All rows are made from the same 13 directions, up to rounding. Whole rows:
(in the rows, 128 means zero)
[[154  67 173 103 146  97 155 133  96 107 151  77 121 159  68  91 147 152
   76]
 [ 94 151 123 157 142 145 145 135 139 107 124  95 104 148  96  77 143 128
  105]
 [133 123 136 184 147 103 104 160 129 127 149 121 132 147  94 124 149 104
  176]
 [ 73 166 106 156 124 196 139 173 124  90 153 164  88  73 123  99 125 104
  128]
 [124 120 132 201 133 154 134 139 142  83 100  96 132 109 171 136 140 141
  132]
 [104 117 132 103 142 123 110 143  94 123 151 132 100 142  90 142 110 142
  149]
 [138 117 135 136 129  92 134 143  67 103 105 151 119 141 134 147 142 134
   98]
 [160  72 144 123 160 120 113  92 229 143 110  55 107 120 168 133 140 133
  134]
 [128 104  96 123 127  83  88 102 102 170 125  68  94 163 137 101 129 143
  113]
 [111 132 153 141 141 132 157 143 147 154 113 169 195  95  85 131 129  79
  119]
 [ 87 121 156 139 143 156 131 164 129 179 126 117  68  87 130  99 158  92
  135]
 [145 145 139 162 136 129  91 172  63 133 151 152 176 135 110  97 103 109
  145]
 [103 132 122 140 102 150 160 152 197 113 167 153 128  96 169 135 108 164
  114]
 [139 115  93 171 156 120  59 152 122 129 133 115  97 103 163  85 120  91
  124]
 [112 151 142 110 128 154 142 105 153 152  90 123 117 126 151 149 134 130
  144]
 [124 118 162 127 144 152 136 113 155 110 105  96 149 141 134 162 110 164
  152]]

The start of a row, then its end:
[127 160 151 123 132 138 154 131 151 105 110 128 109 161 149 120]
[132 160 109]
[168 152 136 125 159 167 100 131 111  68 104 147 143 122 145 117]
[105 111 127]
[164 115 112 102  55 143 163  81  75 120 140  81  66 131 157 153]
[197 158 157]
[102 137 148 143 127 132 173 100 134 146  60 106 136 133 124 148]
[166 121 115]
[131 129  79 125 110  71 127  91  95 148 100 116 122 156 130 109]
[147 122  72]
[113 136 117  93 117 114 154 133 127 158 148 148 109 122 102  77]
[139 109  67]
[125 138 117 173 102 163 134 139  57  91 135 143 205 102 106 137]
[108 126 142]
[124 108 143 172 137 165 146 141 144  94 108 101  99  83 154 126]
[163 114 126]
[122 135 105 103 134 104 119  91 184 134 133 116 126 165 104 150]
[119 140 154]
[122 150  94 142 107 147 124 106 112 143 141  91  99 132  95  94]
[169  96 163]
[129 101 117  79 125 130 128  90 121 141  96 112 108 106 166 142]
[115 141  86]
[130 116 143 129 152  95 103 118 171 199 109 114 156 139 129 130]
[121 107 144]
[ 88 123 128 125 134 181 115 146 156 136 140 108 112  90 181 100]
[ 72 165 100]
[166  77 158 126 133  58 118 153 140 133 154 121  87 161 158 153]
[149 164 131]
[ 59 150  96 185 140 205 127 117 154  99 102 109 191  77 110 128]
[ 82 115 140]
[135  92  73 115 100  91 126  75 119 164 120 105 157 106 126 122]
[131 110  84]
[162 171 130  96 132 147 120 161 166  94 166 203  82 119 152 121]
[130 107 147]
[178  90 121 141 150 109  95  96 149 102  99  92 135 128 158 151]
[135 121 140]
[159 102 119 150 140  70 105 133 111 132 119 146 144 132 121 146]
[147  95 129]
[107 162 162 150 131 138 134 145 124 196 109 123 132 141 120 105]
[152 103 156]
[144 120 144  93 123 121 145 135 102 134 126 167  84 106 115 154]
[174  91 140]
[129 111  81  35  92 104 116 116 100 195 186 183 126  86 107 108]
[99 99 89]
[146 153 123  79  72 110 166  72 147 194 114 127 138 155 155 149]
[154 147 133]
[107 120 166 122 120 136 129 143  98 157 126 132 140 131 133 180]
[113 158 174]
[146 120 151 129 137 156 151 139 147  78 124 158 194  96 136 137]
[ 93 136  93]
[141 179 118 136 118 164 109 170 161  91 190 180 107 126 144 119]
[112 129 181]
[192 127 144 121  79 157 143  99 122 108 139 117 171 128 175 173]
[133 167 177]
[103  93 123 170 112 124 104 155  92 176 144 116 127  88 145 144]
[131 119 162]
[166 134 163 189 163 125  81 153 142 148 112 115 177 141 143 116]
[125  99 179]
[140 125 107 103 128 102 114 125 135 132 143 153 102 128 128 132]
[132 114 124]
[ 76 148 101  96 122 190 159 118 106  72 147 134  95 102  65 118]
[122 125 120]
[132  77 158 137 176  29  97 146 103 131 103 108  62 194 109 175]
[162 141 147]
[135 117 178 138 174 150 107 143 185 135 112 112 180 126 151 124]
[ 76 145 131]
[174 149 124 133 127 117 108 126 138 150 151 142 203 143 107  86]
[111  99 130]
[119 151 167 118 114 150 153 175 124 120 156 201  98 109 122 185]
[152 119 195]
[131  98 103  88 155 101  97 106  80 105  81 168 149 102 133 173]
[ 86 112  84]
[ 11 120 128 135 170 150 172 130 141  99  81 107 106 115  70 126]
[107 143  60]
[118 150  85 122  99 124 135 102 143  83 149 140 130 156 121 174]
[114 168 160]
[ 82 123  66 175 106 131 160 147 170  97 164 138  99  77 122  87]
[148 108  72]
[ 84 136  96 143 159 116 103 130 154 101 101 143 120 130 143 150]
[ 86 141 111]
[128 148 130 120 125 132 141 114 103 101 134 130 170 163  71 135]
[116 140 143]
[121  61 134 110 127 113 126 111 111 162 119 110 152  87 124 166]
[117 126 121]
[153 157 108 131  80 151  93 144  94 143 169 134  88 129 206 127]
[122 159 178]
[134 143  97 142 109 117 151 122 108  77 110 158 150 125 152 129]
[122 141  69]
[ 99 119 113 127 100  91 163  80 175 150 112 106 120 157 114 207]
[162 156 176]
[125 106 133 169 159 110 139 120 219 148 113  96 181 118 110  91]
[129  99  91]
[134 151 108 104 143 114 132  84  86  48 116  99 133 212  49 128]
[122 159 123]
[ 96 128 156 141 100 145 141 144  55 167 134 110 144 135 111 144]
[129 155 163]
[118 120 106 132 148 123  96 116 138 138  82 145 116  95 170 164]
[118 102 131]
[142 142 106 105 164 134  93 122 128  95 158 102  90 160  65  61]
[127 101 127]
[ 69 147 138  96 106 140 159 119 103 157 123 118 118 155 117 141]
[108 183 119]
[120 142 111 168 127 127 121 163 145 108 143 157 154 113 165 104]
[ 94 140  91]
[112 100 112  98 105 157 172  91 127 124 132  81  81  94 100 104]
[171 117  96]
[117 132  93 138  97  78 131 119  91 174 133 125 103 148 116 114]
[166 113 119]
[133  57 126 141 127  83 135 136 127 135 127 118 133  94 153 137]
[130 136  70]
[ 93 178 144 124 137 103 157 148 121 149 107 189  86 155  72 155]
[185  80 164]
[124 146 122 107  76 135 152 140 112 155 153 169 136 112 176 136]
[112 160 110]
[ 68  76 117 132  70 130 186 109 111 138 172  32  84 139 108 125]
[149 216 108]
[143 134 185 143 156 127  88 160  57 192  89 152 213 127 136 127]
[ 88 104 141]
[141 191  83 102  92 144 103  92  99 129 155 110 137 189 127  94]
[ 98 164 151]
[166 186 133  78 134  91  80 117  89 156 133 143  75 225 115 131]
[143 130 197]
[121 111  91 158 146 145  62 129 102 131 142  87 145 110 128  91]
[ 85 117 138]
[ 90 154 141 168 111 154 121 186 102 176 176 112  89 129 131  65]
[137 132 148]
[ 99 171 100 184 125 108 121 128  92 135 105 129 159 166  94 115]
[137 111 139]
[119 202 149 166  96 167 177 136 171 169 123 146 151 131 125 107]
[177  96 171]
[112 132 156 117 117 157 170 158 164 114 166 133 113 120 137  98]
[119 165  94]
[ 75 104 147 148 159 143 137 130 133 141 109  90 136 116  76 127]
[126 117 131]
[122 121 128 134 137 110 108 190 187 140 187 171  65 106 165 115]
[126 124 134]
[132 178 114 130 116 145 128 109 111 122 124 100 125 176 123  81]
[130 144 123]
[139 119 120 137 146 113 109 113  76 145  72  89  82 131 150  86]
[163  97  82]
[ 92  79 126 126 143 141 120 100 113 131 111  52 113 121 105 137]
[119 150 130]
[ 63 141 128 113 147 152 151 140 147 133 123 148 159 108  96 100]
[ 77 133  67]
[130  85  90  97 147 102 125 115  71  66 127 142  87 104  66 134]
[148  89  86]
[144 131 119 187 110 172 123 136 175 108 130 133 174  74 193 148]
[116 124 161]
[ 77  53  56 149 118  94  93 100  85 181 113  63 104  76 145 108]
[117 119  68]
[102 121 118 124 124  59 149 116  80 164  81 157 142 147 101 157]
[149 112  87]
[127 106 102  92 151 140 135  58 171 129  95  74 142 115  84 101]
[130  96  91]
[140 111 112 165 149  94  99 126  97 142  79 118 121 116 152 114]
[151  85  99]
[157 116 109  84 137  83 121 120 135 112 160 160 133 146  83 121]
[122 112 105]
[172 111 111  99 114 111  99 136 129 112 176 144  91 127 165 130]
[120 145 134]
